There are 3 ways to turn a row about zero (a turn may also mirror it). The second row of each pair is the first, turned, with some noise.
Known pairs, each followed by its turn:
[-43   8 -22  20]
[-37  -3  29  16] -> (1)

[ -2 -57   3  28]
[-16  56  32  13] -> (2)

[  0  65  12 -18]
[29  2 55 35] -> (0)

[-40  -9  21   8]
[-29  38   0   1] -> (0)

[ 37  11  13 -18]
[  1  -4 -45 -14] -> (2)

[-5 31 -3 18]
[-19 -29   1  16] -> (2)

[ 15 -41  58  45]
[  9  25  14 -81] -> (1)

[ 25  34 -59  18]
[ -2 -71  11  13] -> (1)

[-5 20  6 -5]
[17  7  9 16] -> (1)

[-4 35 -5 47]
[-47 -29   8  26] -> (2)

[-3 12 -6 -2]
[ 2 -6  5  8] -> (0)

[  0  26 -13 -19]
[  6 -24  -9 -21] -> (2)

[-45 -27  11 -14]
[-15  46 -28  13] -> (0)

[-44  16 -16 -13]
[-32  10   9  42] -> (1)

[  5  -4  64 -10]
[ 19  39  26 -32] -> (0)

New pairs, each followed by its turn:
[-46 -24 -23 -24]
[-18  23 -39  35] -> (0)

[-44 -33  29   1]
[-25  50 -15  -9] -> (0)

[  0   4 -22 -25]
[ -5 -12 -19  26] -> (1)

[ -9  17 -61 -51]
[-15 -29 -34  66] -> (1)

[  5  19 -16 -15]
[  0 -21  -9 -24] -> (2)

[  4 -25 -16   5]
[-19 -10 -11 -15] -> (1)

[-3 -4 24 24]
[-6 11 -7 36] -> (2)

[14  8 13 23]
[-18   3  -9  18] -> (2)

[ 22 -16 -17 -22]
[ 20  -9 -26  -3] -> (0)

[  4 -65 -11 -40]
[ 34  53  17 -39] -> (2)

[-4 52 14  2]
[ 1 -4 47 16] -> (0)

[ 16 -29  11  65]
[-14 -13  24 -65] -> (1)

[  1   3  65 -31]
[42 56 -7 -5] -> (1)

[  1  55 -13 -19]
[  6 -60 -20 -16] -> (2)

[ 15  45   0 -40]
[43 -4 27 33] -> (0)

[-65   3   0  -1]
[-37  38   0  40] -> (0)

[ 25 -24  33  40]
[-14  -4  11 -55] -> (0)

[-13  27  27  -2]
[ 18 -18  -7  30] -> (2)

[ -2 -32  -8  -6]
[-24  11 -23 -11] -> (1)

[-16 -22 -40  36]
[-45 -25 -29   2] -> (0)

[16  5  0 32]
[  5 -21  24 -27] -> (1)

[ -6  10  -2 -31]
[ 23 -18  -6 -19] -> (2)

[-26  21  46  58]
[  4  28  71 -25] -> (1)

[ 12  -9  -3 -29]
[  9   0 -32  10] -> (1)

[ 22   7  19 -40]
[39 14  5  6] -> (0)

[ -2 -25 -15 -20]
[-21   5 -30   8] -> (1)

[16 15 35  6]
[  3  -2 -34  26] -> (2)

[-14  12 -39 -33]
[ 13 -26  10 -41] -> (2)

[  3 -13 -18   3]
[ -1   9  11 -15] -> (2)

[ 21 -15   0 -41]
[ 14   3 -43  10] -> (1)

[  2 -16 -17 -10]
[-15  -7 -20   3] -> (1)

[-16 -11  -5  18]
[-8  9 30  8] -> (2)

[ 14   1  -4 -32]
[ 18  -4 -31  15] -> (1)

[ 23 -27   9  -4]
[  1  37 -16  -9] -> (2)

[ 34 -25  38  13]
[ 26  14 -12 -45] -> (1)

[  2  55  11 -21]
[25  5 43 33] -> (0)

[-14  65 -13  22]
[-20 -15  50  41] -> (0)

[ -7  32 -42 -27]
[ -2 -45   9 -42] -> (2)

